There are 3 nested groupings, the coarsest first. Each group lies inside one group of the grouping before and may be the whole of it. The rows also spread widely along 12 directions, which tell nothing about the answers.
(in the rows, 128 means zero)
Some rows, each with its group in each grouping after it:
[131 159 154 171 134 129 155 150 135 160 129 106 140 161 128 131 127  90
 117 116 159 155 161 172 127 139 125 148 126 152 181 129 111 124 137 124
 166  88 101 137 162]
k925 k772 k463
[105 148 155 129 145 151 135 144 116 185 114 124 100 151  78 103 104 127
 106 119 133  79 147 113 139 178 142 123 175 195 122 147 149 105 133 101
 111 122 109 168 159]
k97 k657 k961
[146 141 154 171 127 142 152  99 111 110 163 143 110 121 140 117 153 117
 122 149 154 126 108 139 141 149 158 143 140 156 162 151 119 129 140 121
 128 114 120 152 135]
k925 k634 k179
[160 101 110 113 156 143 136 107 138  96 133 134 137 108 119 129 116 160
 124 143 124 119 121 102 102 131 148 152 122 115 118 133 151 109 132 133
 121 185 131 147 114]
k925 k12 k14
[130 109  80 130 116 182  90 109 122 120 149 128 110 112  93 143 178 162
 141 155 132 110 126 115 118 156 130 140 113 139 132 138 151  74 135 133
 110 154 148 148 156]
k97 k973 k870
[166 154 151 124 155  88 146 151 155 119 106 106 153 200  89 107 123 148
 115  70 107 172 178 165 116  84 152 128 119 122 150 145 116 140 144  57
 146 150  85 102 121]
k97 k657 k603
[140 142 111 188 123 127 124 136 132 119 115 127 159  59 202 122 165 171
 155 157 188 126  90 134 108 131 109 102  96 112 106 143 116 114 115 125
 154 118 165 116  71]
k97 k204 k69
[152 138 147 145 132 112 168 103 138  79 140 117 110  71 186 157 111 120
  92 168 170 136 125 105 113 133 134 148 134 136 159 147 102 169 142 172
 169 119 118 164 137]
k925 k12 k872
[136 166 147 137 135 112 115 112 121 134 142 162 138 156 110 100 136 166
 109 118 118 114 107 139 135 146 150 143 162 165 102 142 114  88 121  68
 122 129  96 119 102]
k28 k635 k866
[137 130  95  82 127 168 120  78 155  78 164 136 140 114  67 188 134 165
  90 163  97 133 143 111  97 163 139 188 122 132 138 130 104  91 150 145
 164 157  88 140 183]
k925 k634 k116
[166 133 137  93 131  64 124 115 165 116 175  97 119 142 145 133 103 152
  87 140  91 146 138 134 104 130 124 172 151 130 128 126 164  91 101 120
 109 191 110 140  93]
k925 k634 k505
[117  97 133 129  93 154 108 148  95 113 114 142 120 116  98 132 151 151
 136 133 107  96 125 116 139 121 136  89 126 114 118 159 149 144 127 113
 107 138 139 135 128]
k28 k635 k10
[136 163 136 152 127 127 118 120 136  98 125 127  91 140 119 132 164 161
 136 121 127 139 144 149 138 112 149 108 120 143 153 168  98 147 153  88
 144 104 111 115 149]
k97 k484 k304
[130 102 111 144 137 187 120 116 132 147 150 130 132 132  88 138 148 147
 169 146  99 110 127 136 130 160 157 117 122 120 140 118 184 101 132 133
  80 156 158 136 140]
k925 k772 k654
[151 108 131 103  94 156 141  99 116  92 184 126 140 150 111 161 167  93
 119 147  88 161 142 155 156 127 157 143 125 101 178  89 150 162 129 163
  88 149 142 145 159]
k97 k657 k65
[103 176 103 126 168 144 125 131 161 157  99 123 104 135 104 147 100 161
 145 110 129 125 155 138 118 135 130 122 138 160 139 130 111 133 149 115
 162 101 106 117 171]
k97 k204 k398
[144  82  84  95 106 156  89 102 101  56 142 157  94 121 109 148 182 159
 144 136  93 119 109 113 135  85 146 125 109  95 137 146 140 142 137 130
 102 166 139 132 139]
k28 k635 k96
[126 153 219 116  81  89 154 109 158  88 173 139 151 116 121 158 100 169
  88 154  39 136 137 144 167 158 184  88 175 115 111 135 128 201 126 118
  96 131 101 119  97]
k925 k12 k589
[110 207 138 162 163 114 132 115 161 176 134 125 103 164 112 124 104 155
 133 108 125 120 148 158 131 158 143 131 164 187 144 135 114 105 137  82
 139  93 100 108 147]
k28 k993 k735
[130  92  65  80 137 161 103 120 125 108 126 128 125 107 125 165 134 138
 139 142 116 130 132 109 120 117 110 151 104  96 127  92 152 123 117 182
 122 158 149 143 149]
k97 k484 k617
[138 128 101 146 143 130 115 136 103 132 117 139  96 141 163  99 159 111
 146 106 168 132 108 149 140  95 119 136 120 140 149 127 128 128 123 126
 132 113 134 139 126]
k97 k657 k65
[ 85  99  55  67 135 137  51 151 160 136 102 120  77 109 109 170 107 187
 144 123  79  97 139 112 115 112  92 121 124 120  97 132 160 105 118 152
 130 145 115 124 147]
k925 k772 k463
[ 88 146  78 113 125 134  60 124 154 118 121 150  84 112 132 161 143 186
 144 126 102 113 116 142 137 122 110 125 126 140 108 142 104 114 131 132
 159  92  97 105 146]
k925 k772 k463
[128 117 159 136 124 126 128 161 106 149 118 140 136 180  91  93 134 121
 123  93 109 128 134 160 142 118 142 126 132 134 136 146 141 119 117  83
 117 134 105 132 119]
k925 k634 k116
[123 142 115 118 138 140 134 121 131 108 112 139 111 109 136 146 126 141
 132 128 136 133 128 125 130 114 136 122 126 130 136 131 103 167 142 139
 155 111 119 133 146]
k97 k204 k398
[158 160 111 111 139  87 126 106 142 108 148 129 149 137 153 133 124 143
  88 125 139 148 122 133 102 124 112 191 130 138 122 115  99  84 113 121
 164 144  96 122 106]
k28 k993 k735
[ 81  89 102  81 119 160 106 157 114 134  94 147 108  98 124 156 108 142
 158 123  82 100 121 111 160 107 127  73 134  94 102 105 165 195 112 172
  94 129 156 137 131]
k97 k204 k69
[163  89  96 143 134 150 140 105 109 132 176 127 139  99 186 121 145  95
 139 172 169 128  90 126 118 149 119 176 117 116 147  82 183  86  96 193
  92 170 181 172 101]
k925 k12 k14
[146 123  80 170 127 192 102  81 110 130 184 126  81 125 112 134 198 139
 164 172 153 103 113 132 117 166 141 154 126 161 175 144 171  56 138 124
  81 151 171 154 172]
k28 k635 k866
[153 123 133 124 126 113 137 125 130  85 124 133 151 110 153 132 141 147
 123 130 129 143 119 129 131 102 140 116 116  99 121 124 121 165 128 129
 134 143 130 125  94]
k97 k657 k603
[145  98 129 135 106 139 121 128 137  91 141 129 146 123 120 147 156 155
 137 138  99 143 133 146 126 115 145 114 103  88 141 137 146 140 126 126
 115 157 136 121 117]
k925 k12 k872
[147 107  55 137 135 159  93 116 126 133 162 135 151 143 137 135 180 124
 155 134 152 153 107 167 105 125 100 191  82 111 155  90 146  46 106 148
 138 148 140 123 129]
k925 k634 k179
[182 127 126 125 150  90 151 114 168 125 157  76 151 104 161 133 102 158
 116 157 127 141 141 117  86 139 129 138 131 113 125 113 185 104 112 138
  97 209 157 140  80]
k97 k657 k65
[117 102 116 102 115 127  94 163  80 163 126 162 154 157 127  90 137  99
  91 108 148 112  93 139 135 136  90 192 132 148  97 105 131  55  77 132
 144 127  95 158 101]
k925 k634 k179
[108 107  57  59 108 177  78 119 107 130 146 160 158 149  78 172 146 123
 109 132 100 124 125 128 125 144  99 194 118 119 120  72 130  70 107 168
 141 138 109 135 171]
k28 k635 k10

New rows, each followed by its group in each grouping:
[127 115 159 128 135 108 150 150 110 137 109 142 149 104 156 108  93 120
 106 128 144 112 102 115 132 132 124 127 142 127 104 127 132 146 104 139
 139 132 119 152  86]
k925 k634 k116
[128 126 138 105 107  83 111 168 124 108  96 138 151 142 142 121 129 142
 107  87 116 157 131 147 146  77 117 111 117 100 107 129 100 164 111 112
 159 117  98 112  93]
k97 k973 k870
[137 161 155 115 133  86 142 148 158 168 145 115 190 172 130 131  87 118
  77 114 119 162 154 166 115 151 111 182 145 140 131  88 126  87  96 126
 156 132  84 127 111]
k925 k12 k872
[129  86 115  95 125 141 115 189  92 150  86 110 122 167  92 113 127  94
 110  97 139 126 163 121 122  97  99 144 107 123 140 130 152 117 111 131
 133 145 120 162 154]
k97 k484 k304
[123 127  77  52 149 103  73 132 186 110 120 149 176 183  73 162 107 206
 139  73  26 169 147 172 119  81 129 145 105  76  94  90 129 111 113  95
 145 168  76  60 108]
k925 k634 k179
[111 118 101  97 135 161 119 122  88 150 138 156  96 165 109 131 127  84
 127 116 123 115 120 128 157 125 131 163 152 150 157  93 145 129 119 158
 107 116 123 161 172]
k28 k635 k96
[111 123 116  85 102 120  89 128 141 131 150 157 173 140 129 144 138 166
 139 122  56 134 107 162 165 130 131 110 134  89  82  69 154 133  91 137
  91 144 134  98  80]
k97 k657 k961
[118 147 135 118 149 126 119 105 126 131 137 148  66 153 101 111 116 156
 133 114  90  95 123 118 151 130 166 118 174 166 123 149 143 137 135  93
  88 137 115 137 134]
k28 k993 k735
[127 121 162 118 102 112 123 131 111  74 113 162 128 132 111 121 141 164
 124 108  77 121 117 131 157  89 165  82 133 101 105 158 108 191 132  87
 117 129 109 108  97]
k28 k993 k735
[127 121 112 103 139 137 101 141 108 131 109 145  98 168  89 101 143 137
 122  92 113 114 130 132 140 106 137 135 138 147 124 142 132 117 129  95
 118 140 103 139 141]
k97 k657 k65
[123 145 101 135 124 119 102 147 130 152 133  92  72 128 156 130 146 115
 114 137 171 119 146 135 117 132  88 152 132 169 160 143 137  94 121 139
 145 111 124 157 157]
k97 k657 k603
[134 122  92  93 173 165 159 103 174  95 101 110 142  67 108 193  75 177
 146 155 110 127 157  82  90 130 146 110 113  94 127 114 138 181 159 172
 148 167 144 131 156]
k97 k204 k398
[149 102 173 159 104 141 181 163 100 120 120 108 160 136 132 132 133  61
  94 133 169 153 160 143 124 121 126 142 107 115 189 137 121 161 131 154
 159 116 122 167 156]
k925 k12 k872
[109 105 146 117 122 144 137 163 115 153 109 132 147 120 112 132  92 120
 113 130 121 105 138 118 133 146 125 123 137 126 117 121 151 139 114 150
 125 129 123 155 132]
k925 k12 k589
[ 87 109 108  83 137 176 124 159 116 132  68 169 172 129  84 153 104 138
 147  94  90 124 133 127 152 106 137  94 116  88  97  92 117 189 128 146
 148 112 119 114 143]
k97 k204 k69
[133 120 107 177 132 127 131 135 122 129 120 104  93  60 203 138 133 140
 160 164 185 103 109 106 114 121 104  96 119 124 147 150 157 143 123 159
 124 126 181 146 110]
k28 k635 k96
[154 111 122 150 136 115 134 156 125 119 100 115 155 120 152 111 139 141
 143 111 156 148 128 133 118  92 124 108  97  98 129 133 136 140 122 121
 140 147 146 126  91]
k97 k973 k870
[123 142 140 149 117 157 131 138  74 142 128 165 110 187 117  90 180  75
 130  96 154 140 117 173 169 114 144 147 133 160 168 126  99 138 132 105
 134  80 108 147 159]
k97 k204 k398
[165 119 153 149  82 123 116 129  78 111 178 138 123 185 131  83 220  90
 108 122 139 149 114 176 157 118 142 159 125 142 162 135 135  96 112  92
  92 137 126 152 113]
k97 k657 k603
[139 157 175 203 157 167 178 122 118 139 109 129 123 129 100  99 141 134
 152 124 161 111 139 134 139 151 184  80 140 160 157 170 125 163 167  81
 120 108 135 138 145]
k97 k657 k65
[135 133 100 115 143 127 108 129 145 156 144 124 147 138 126 131 118 142
 100 137 142 125 130 132  96 160 102 192 129 152 120 110 140  43 103 137
 147 151 107 145 127]
k925 k12 k872
[123 107 131 152 137 173 157 145  90 144 108 135 122 148 108 130 131  86
 158 114 142 124 142 136 148 110 148 105 123 120 180 122 150 176 141 139
 112 114 151 147 166]
k28 k635 k96
[106 131  95 120 149 130 123 140 160 153 111 120 152  78 161 166  79 150
 124 149 148 117 128 115 104 151  93 142 124 121 110  98 137 114 107 183
 164 123 129 134 124]
k925 k12 k872
[128 125  94 156 137 125 111 136 147 111 112  95  64  72 176 152 134 149
 138 153 174 115 134 113 100 115  99 123 110 140 154 175 125 129 144 154
 167 114 133 148 151]
k925 k772 k463
[116 128 116 115 141 114 111 149 102 124  94 139  71 122 160 112 124 125
 123 109 153 115 119 116 148  95 112 124 136 147 125 143 115 155 121 135
 144 101 116 151 132]
k97 k484 k617
[155 113  83 139 144  69  92 168 152 150 119  97 140 125 206 108 127 150
 136 116 165 148 118 154  86  91  68 158  93 107 121 120 161  59  79 133
 146 163 140 119  64]
k925 k12 k872
[137 125 147 162 160 133 166 160  98 155  82 137 161 139 128  86 108 110
 134  97 169 113 125 123 122 116 134 120 123 130 125 131 129 135 121 107
 141 126 132 137 102]
k28 k993 k735
[129  84 110  93  96 128 109 120  85  58 134 149  62  81 168 142 153 103
  91 152 151 110  98  95 138  95 108 155 126 127 144 161 107 163 124 176
 155 120 112 180 148]
k925 k634 k505
[156 134 160 103 130  86 153 142 137 104 114 110 148 129 131 127  98 132
  77 118 126 142 150 116 115 110 131 134 137 123 122 139 113 158 127 119
 152 152  97 144 110]
k97 k657 k65
[120 107  97 122 121 133  95 146 146  95 108 121 108 114 113 155 142 177
 150 118 103 131 142 138 116  90 119 104  94  99 136 164 129 143 137 114
 151 135 116 106 138]
k925 k634 k179
[142 118  65  88 147 152 110 114 149 103 139 141 146 170  98 164 139 126
 131 105 109 172 149 163 114  98 126 188  94 102 168  89 114 108 135 148
 162 140 100 115 174]
k925 k12 k14
[145 107  74  88 130 150  87 102 121 120 172 162 136 185 110 133 171 118
 134 113  92 156 109 167 141 115 134 196 117 116 144  75 142  74 111 144
 111 149 114 127 136]
k925 k772 k654
[ 87 117 101 129 132 166 120 132 139  86  78 129  80  28 130 182 106 177
 135 163 148  81 130  76 110 130 113  85 115 127 124 187  99 183 160 164
 188  98 121 143 171]
k925 k634 k116
[115 118 112 124 105 126 107 161  86 161 133 140 117 164 162 111 157  66
 124 102 157 150 115 166 169 105  97 153 126 135 158  87 131 128  96 161
 128  91 131 152 135]
k97 k973 k870
[153 162 124 188 153 161 149  78 145 107 155 108  87  84 143 144 158 164
 152 177 167 119 134 116 113 165 158 120 126 159 166 160 129 122 162 126
 123 127 157 145 157]
k97 k484 k617
[105 137 140 127 151 127 126 149 155 161 104 132 140 139 105 132  86 164
 136 111  96 115 143 137 132 141 141 105 144 133 112 123 149 134 121 115
 125 129 113 119 121]
k925 k12 k872
[116 120 123 140  91 129 114 157 101 150 136 106 105  92 177 127 148 100
 106 157 180 102 119 123 132 149  82 133 131 151 136 131 144 111 102 166
 134 111 147 172 128]
k97 k657 k961
[148 125 125 106 154 134 144 117 124 109 116 125 129 116 124 133 110 139
 108 135 136 126 136  98 117 129 137 144 132 130 122 125 128 137 132 140
 135 151 122 152 132]
k97 k484 k617
[144 145 180 193 112 110 138 137 105 145 155 135 128 146 146  80 164 125
 123 129 154 125 106 165 143 146 145 127 140 160 140 162 134 101 113  79
 114 116 121 138  91]
k925 k634 k179
[135  83 117 122  86 123  87 162 111 117 132 135 154 135 138 122 172 140
 134 123 105 134 112 155 136 102 110 123  98  87 113 127 152 106  97 126
 115 147 135 121  86]
k925 k772 k654
[132  78  93  79 115 129  99 171  55 129 114 147  72 193 129  96 149  34
  80  83 171 135 129 138 139  71  84 217 120 153 177 127 116 102 108 155
 157 112  82 195 181]
k925 k12 k589
[164  98 140 113 115 110 150 143 130 104 136 129 218 134 145 139 123 115
  97 127 121 172 130 148 113 112 121 163  98  73 128  87 131 126  99 154
 148 164 121 128  86]
k925 k12 k872
[135 135 154 180  88 158 116 124  90 114 143 148 137 118 109 100 201 148
 115 149 161 111 107 132 140 162 147 119 124 157 122 173 107  94 136  87
 130 114 126 146 120]
k97 k973 k870
[181 127 141 139 126 116 155 121 112 109 156 106 131 153 151 117 156  93
 107 135 158 165 141 144 122 115 132 167 115 126 173 119 137 119 121 134
 123 152 135 155 126]
k97 k484 k304
[101 143 138 117 148 147 116 127 110 152 119 181 109 198  83 101 133 130
 160  69  76 133 119 165 196 110 181  97 160 141 129 100 132 172 133  96
  88 100 111 115 135]
k97 k973 k870
[125 139 144 138 115 132 114 139 135 139 125 133 167 137  84 129 132 187
 131 129  92 110 136 133 123 151 143 101 134 124  98 145 144 102 122  78
 111 150 124 105 103]
k28 k635 k96
[187 180  99 163 195 125 151  26 203  66 186 134 113 106 149 154 132 209
 163 157 116 157 115 138  98 141 193 151 128 132 156 130 126 117 170 111
 121 170 131 102 122]
k925 k12 k589
[120 152  98 133 164 125 112 136 152 155 114 133 126 133 131 127 104 154
 129 114 147 123 129 139 108 137 111 157 128 152 125 124 122  86 124 121
 160 119 103 126 133]
k925 k12 k589
[154 183 114 158 170 116 139  81 185 110 147 126 154  99 159 144 128 198
 153 146 129 143 117 141 111 145 156 117 127 126 116 114 122 127 141 111
 134 142 138  94  89]
k97 k657 k603
[156 127  89 117 156 147 163  91 147  85 128 112 154  34 171 175 102 139
 102 186 184 123 119  72  84 151 113 161 115 118 124 108 114 136 139 202
 177 153 143 162 135]
k97 k657 k65
[143 154 130 163 145 135 136 108 143 114 133 144 157  95 139 128 129 171
 119 150 160 118 109 124 105 162 138 147 123 145 112 143 105  94 135 115
 161 128 112 128 110]
k925 k12 k589
[120 135 132 149  98 127 113 142 117 134 136 114 112 113 138 140 146 139
 122 150 140 110 133 129 127 139 112 116 132 140 142 153 139 118 119 125
 127 118 137 138 134]
k28 k635 k96
[ 86 138 133 107 118 125 109 172 142 177 106 156 208 147 113 141  88 144
 123 102  91 132 130 166 146 145 108 127 128 105  85  70 129 122  90 138
 145 104 102  99 100]
k925 k12 k589
[131 119 142 153 116 142 131 162 101 170 130 103 109 162 116 101 151  92
 130 117 147 121 150 153 140 134 124 122 132 150 165 136 164 115 118 117
  99 127 142 156 145]
k97 k657 k65
[107 131  71  92 109 131  65 127 147 131 145 120 103 119 115 173 139 176
 129 146  96 112 136 127 114 135  93 143 127 130 121 125 147  82 111 140
 126 141 125 119 149]
k28 k635 k96
[158 139 121 158 192 170 179  85 128 115 120 135 124 111 104 131 104 141
 145 141 159 111 129  93 104 144 174 134 139 148 155 139 135 139 166 120
 127 153 140 152 156]
k28 k635 k866
[113 128 115 117 120 162 109 144 108 156 123 144 164 136 104 129 142 129
 119 133 134 117 125 132 133 161 113 148 121 135 107  97 133  87 105 138
 133 121 126 138 132]
k97 k484 k304
[142 140 105 105 149 109 141 128 137 100 110 119 120 109 170 155 107 118
 113 127 154 154 138 119 119  96 109 149 113 114 146 107 107 167 129 170
 173 119 119 138 138]
k97 k484 k304
[108 148  97 137 133 135 109 141 139 146 111 137 138 112 154 140 135 156
 157 124 138 132 118 153 129 124 109 114 114 121 117 110 119 131 118 134
 150 103 135 106 117]
k97 k204 k398
[100 132 143 179 151 156 137 161 130 181  91 133 144 107 127 111 104 150
 155 127 154  92 125 130 127 161 131  90 132 143 113 140 150 119 120 119
 129 109 140 132 114]
k925 k12 k872
[101 123 134 126 149 122 121 155 142 182 115 148 162 147 126 117  87 152
 166  99  80 122 114 161 155 129 137  95 140 107  96  83 176 138  92 123
  93 134 135 103  79]
k925 k634 k179
[143 130 123 109 124  96 117 128 157 108 139 127 162 114 150 148 114 163
  98 140 115 142 127 132 106 130 114 156 123 112 109 118 125 103 106 138
 151 154 107 123  96]
k925 k12 k872
[142 149 116 115 129  95 112 118 142 122 145 130 137 128 145 140 122 162
 112 133 116 131 121 131 117 126 120 149 139 129 116 119 131 103 112 120
 132 146 116 119 102]
k28 k635 k96
[137 150 146 118 130  77 127 132 171 102 127 105 125  93 145 149  93 182
  92 143 113 126 142 116  99 131 118 127 137 130 109 163 119 130 123 114
 162 147  97 123 103]
k925 k634 k505
[158 135  79 114 144 148 116  94 131  91 150 138 122 148 118 141 168 130
 124 123 138 155 129 146 119 111 135 176 107 129 160 113 107 107 142 133
 149 140 113 129 159]
k97 k657 k65
[137 120 132 124 119 143 116 152 105 143 130 132 121 209  77 102 169 103
 131  84 107 146 153 176 150 104 143 136 124 134 165 128 140 120 129  87
 107 131 111 131 154]
k97 k657 k65
[152  96  95  97 136 119 115 128 121  80 118 130  98 127 146 138 137 120
 113 118 134 144 125 121 117  78 120 162 110 112 147 137 118 141 134 152
 155 144 105 150 138]
k925 k772 k463
[128 127 102 105 165 127  90 143 146 132  89 136 120 157  79 112 123 204
 151  91  87 114 141 124 117 107 141 107 120 123  90 145 149 103 128  72
 115 166 115 105 110]
k97 k484 k304
[126 170 136 174 173 156 154 119 128 130  91 143 106 142  92 123 118 150
 150 103 152 117 143 131 128 121 167 104 139 161 160 170  98 158 173  76
 158  94 104 121 170]
k28 k635 k866
[120 156 167 118 143 103 126 143 107 132 108 166 100 190  92  85 119 123
  89  75 119 123 129 148 151 112 148 150 161 176 128 164  86 130 132  64
 158  99  51 137 138]
k925 k634 k505
[105 119 122 125 105 151 110 154  93 156 128 151 136 165 119 119 156  92
 136 101 126 141 122 164 172 120 124 129 126 127 142  91 132 137 109 142
 118  94 129 135 140]
k97 k973 k870
[142 129 125 136 110 107 125 150 139 146 147  93 143 133 159 136 140 119
 124 135 132 151 142 158 124 125 105 130 118 114 148 107 158 118 103 142
 116 142 147 131 110]
k97 k657 k65
[142  99 145 145 153 137 157 141  95 130 110 147 121 147 149  89 133 100
 172  97 127 129 108 142 171  87 167  84 132 103 142 105 172 198 123 128
  72 140 165 140  93]
k97 k657 k603
[110 111 114  98 129 192 136 127 121 140 132 145 153 204  32 163 133 103
 158  91  50 149 172 168 159 115 167 123 119  97 175  77 151 163 141 130
  94 132 127 111 192]
k28 k993 k735
[130 136 137  99 111 106  93 159 106 154 127 139 151 182 100  96 145 138
  87 101 114 130 134 147 134 135 110 166 137 150  95 123 122  63  92  88
 131 137  90 135 108]
k97 k484 k617
[ 71  96 109 114 110 203 128 140 124 116  96 147 152  38 105 199 103 148
 137 170 121  86 125  91 132 163 116  94 111 100 109 122 121 179 135 198
 164  97 137 141 166]
k925 k634 k179
[131 137 164 175 130 110 139 151 135 175 139 107 129 121 156 102 114 137
 125 143 148 108 127 139 123 166 126 119 150 155 126 142 170  95 103 116
 103 137 142 149  92]
k925 k12 k872
[147 147 110 124 113 125 128  91  94  92 170 158 117 148 164 132 172  80
  98 130 159 155 103 151 145 113 122 199 128 142 169 102  82 120 121 153
 157  98 106 145 148]
k28 k993 k735
[119 117 109 114 115 138 111 151 132 115 106 122 139 110 121 152 137 147
 126 126 123 128 142 131 125 112 112 111 109 108 124 130 122 147 127 138
 150 125 124 123 137]
k97 k657 k65
[132 114 134 101 174 113 145 134 139 134 102 134 116 128 131 120  70 139
 128 110 104 114 125 106 130 113 150 122 153 127 107 117 154 159 127 138
 115 156 116 145 106]
k925 k772 k463
[170 142 137 215 145 168 172 125 113 165 145 131 241 148 125 105 163 115
 161 135 183 155 120 173 105 162 142 146  94 113 154  91 145  70 119 100
 126 141 164 111  98]
k28 k635 k866
[100  96 112  69 129 144  93 129 132 127 131 141  72 147  90 149 110 145
 138 116  48 106 135 123 159 116 150 115 156 126 121 120 169 155 124 146
  81 148 115 143 152]
k925 k772 k463
[117 127 130 137 131 143 115 110 155 128 149 132 113 101 123 147 120 182
 145 157  90 102 123 123 132 161 154 102 145 131 115 136 166 126 125 131
  92 149 142 129 116]
k925 k12 k872
[121  91 107 175 109 169 113 190  92 195 113 114 176 130 144 100 173 106
 177 126 167 121 118 162 124 134  93 107  86 101 129 103 187  80  86 133
  97 137 193 134  97]
k97 k204 k69
[ 88 112 153 101 125 135 115 176 127 168  96 135 115 156  79 121  82 142
 126  99  74  96 153 132 154 132 140  92 156 133 109 135 161 152 115 113
 102 127 108 137 136]
k925 k12 k14
[137 163 182 157 123 131 152 115 135 152 160 127 137 147 106 107 135 156
 131 140 101 120 130 147 144 174 177 104 163 157 123 137 153 125 128  82
  80 143 136 132 106]
k97 k204 k398
[144  94  91 127 102 128  89 104 110  88 176 148 103 104 177 130 187 139
 144 155 125 132  77 145 136 111 118 150 109 104 135 123 152 105 103 152
 103 153 152 137  96]
k925 k634 k116
[131 109 137 120 151 122 151 169 112 162 104 117 114 167 128 107  91  76
 114  97 147 133 153 138 130 108 120 152 137 139 164 119 151 139 117 141
 133 130 114 164 147]
k925 k12 k14
[135 126 120 133 111 123 111 147 116 159 152 131 142 181 143 109 167 111
 157 106 108 161 122 193 154 108 126 131 119 110 149  86 161 117  96 118
  90 131 148 115 103]
k97 k204 k398
[121 121 147 124 129 128 117 138 128 134 128 145 126 154  90 111 126 159
 135 109  81 118 127 144 141 127 152 111 140 128 117 143 151 127 121  88
 104 148 113 123 112]
k925 k634 k116
